The rows are grouped in 3 ways, from coarse to fine. Each group lies inside one group of the grouping before and may be the whole of it. The rows also spread widely along 5 directions, which tell nothing about the answers.
In the rows, 128 means zero.
Known rows, each followed by its group in each grouping:
[119 198  77 117 139 119 127 189  88  89 112 136 104 182 111 119 144 140
 151 167 140] => vupap j926 vefem
[154 128  83 218 137 114  85 120 100 157 126 149  92 206 194 128  78 113
  96 132 106] => Livo j994 nufog
[134 216  77 141 166 128 109 175  98 115 140 153  96 184 132 136 147 119
 126 163 146] => Livo j994 met
[109 215  79 182 163 118  99 193 100 117 174 139 122 203 142 145 156 109
 128 147 160] => Livo j994 Mize
[ 72 159 130 178 164 156 100 139 145 133 154 119 116 188 155 176 122 117
 134 125 155] => vupap j792 folo
[140 124 100 102 120 154 128 162 100 111  79 106  96 169 135 125  89 165
 123 153 108] => vupap j792 dit
[105 217 107 113 178 164 111 128 134 108 111 140 100 179 133 150 164 117
 141 154 166] => vupap j926 pov
[104 186  83 158 151 117 117 177  95 104 153 144  93 190 120 134 137 121
 154 157 146] => vupap j926 sizoz
[103 110 132 152 140 133 119 150 130 116 136 116  96 171 146 143  99 148
 118 149 128] => vupap j828 Bavuz
[ 59 173 117 185 154 141  95 140 150 120 168 108 136 201 166 168 150 111
 131 122 184] => vupap j666 nozu
[115 160  93 153 130 131 108 132 118 117 120 125 103 192 166 142 113 127
 125 137 146] => vupap j666 duz
[107 200  67 211 142 113  93 185 101 133 167 152 123 210 162 151 131  92
 121 127 160] => Livo j317 seb
[100  67 114 197 119 123 102 157 110 125 132 117 102 174 161 140  78 148
 113 129 103] => vupap j926 pov
[124 168  76 163 134 106 112 207  87 109 141 123 126 191 145 126 135 135
 122 145 132] => Livo j994 nufog
[127 137  88 135 122 131 120 181  93 107 114 118  94 182 129 125  94 151
 136 152 116] => vupap j792 dit
[114 169 100 172 146 143 102 111 120 129 107 140 113 197 169 140 119 115
 124 132 144] => vupap j926 vefem
[ 89 101 108 169 104 130 113 183 103 107 112  95 151 177 160 138 116 154
 120 120 126] => vupap j926 vefem
[156 155  77 132 119 144 110 160  93 121  76 122 126 185 173 123 115 139
  92 138 126] => Livo j994 met
[140 160 102 149 156 153 102  84 124 136  88 152  76 187 167 135 100 116
 116 145 127] => vupap j926 pov
[166 185  45 193 120 114  87 140  81 139 101 147 122 228 194 108 102 101
  92 127 135] => Livo j994 Mize
[110 168 142 142 175 169 108  85 161 133 119 132  91 180 165 162 123 120
 114 143 160] => vupap j828 Bavuz
[141 143  92 149 127 158 105 114 112 133  81 123 102 197 174 131  80 129
 113 131 127] => vupap j792 dit

New rows, each followed by its group in each grouping:
[162 132  93 145 132 147 113 141 101 149  91 141  83 170 163 140  79 136
  94 151  99] => Livo j317 seb
[ 96 180  84 199 136 130  97 190 110 129 157 129 144 199 169 161 139 108
 116 118 162] => Livo j317 seb
[162 186  71 145 141 122 111 152  95 129 101 140 103 197 161 118 119 125
 109 151 124] => Livo j994 nufog
[139 147 105 143 162 131 114 171  99 127 143 147  72 159 128 143 108 146
 115 172 106] => Livo j994 met
[ 86 166 109 107 141 132 128 189 122  91 140  99 111 168 115 146 146 151
 143 164 154] => vupap j666 nozu
[ 99 173  99 143 134 164 106 152 124 114 104 104 141 197 165 144 131 129
 126 119 163] => vupap j792 dit
[121 134 121 132 139 140 121 138 127 116 111 120  93 175 148 136 103 144
 116 154 131] => vupap j828 Bavuz
[124 129 113 138 130 144 117 181 112 120 105  95 141 170 162 141 129 157
  99 134 123] => Livo j994 nufog
[125 134 108 148 131 154 104  89 137 137  90 114 104 192 185 143  92 128
 103 134 139] => vupap j666 nozu
[130 165  77 141 115 134 111 156 101 116  89 119 118 201 157 128  99 127
 124 133 137] => vupap j792 folo
[129 152 106 114 137 147 123 189 108 113 100 100 133 164 145 139 141 158
 107 149 126] => Livo j994 nufog
[127 126 109 119 123 154 120 152 113 121  83 105 105 174 148 139  88 151
 119 143 117] => vupap j792 folo
[110  91 140 162 142 171 100  92 141 142  90 116 102 168 181 156  92 141
 100 125 117] => vupap j926 pov
[134 145 120 138 144 168 104  66 143 142  84 128  87 183 190 151  92 126
 102 135 134] => vupap j666 duz
[144 148 125  99 168 151 129 169 114 123 116 123  81 146 119 144 125 167
 116 179 101] => Livo j994 nufog
[161 163  99  89 138 157 126 157 106 119  64 111 115 166 152 127 130 157
 100 159 117] => Livo j994 nufog
[130 122 141 115 178 169 117 100 134 133 106 143  43 145 127 153  96 151
 124 175  99] => vupap j926 pov
[114 107 106 178 135 121 108 197  96 124 153 121 110 163 146 146 107 151
 107 142 108] => Livo j994 met
[106 131 126 143 148 131 122 155 126 112 140 125  83 170 131 142 107 146
 127 159 130] => vupap j828 Bavuz
[164 131  78 178 124 137  97  96 100 147  91 149  68 208 179 119  49 122
 111 137 105] => vupap j792 dit
[ 95  99 117 153 122 132 117 188 109 118 131 101 109 168 134 148  90 157
 132 141 113] => vupap j792 folo
[126 152  62 203  99 122  94 183  92 133 111 122 155 212 194 137 107 112
  97 104 144] => Livo j317 seb
[ 72 140  99 199 136 100 103 180 115 111 188 120 105 195 140 149 117 124
 139 141 149] => vupap j666 nozu
[126 142 122  97 132 155 130 138 128 107  80 107 109 170 152 133 116 150
 112 153 137] => vupap j828 Bavuz
[134 163  83  93 123 143 132 190  91  94  90 111 102 177 118 120 111 158
 138 161 126] => vupap j792 dit
[130  88  94 138  99 125 126 178  82 110  93 109 106 168 142 119  87 163
 120 144  98] => vupap j926 sizoz
[ 96 194  74 215 146 111  94 198 102 130 184 148 122 203 152 157 135  97
 127 129 160] => Livo j317 seb
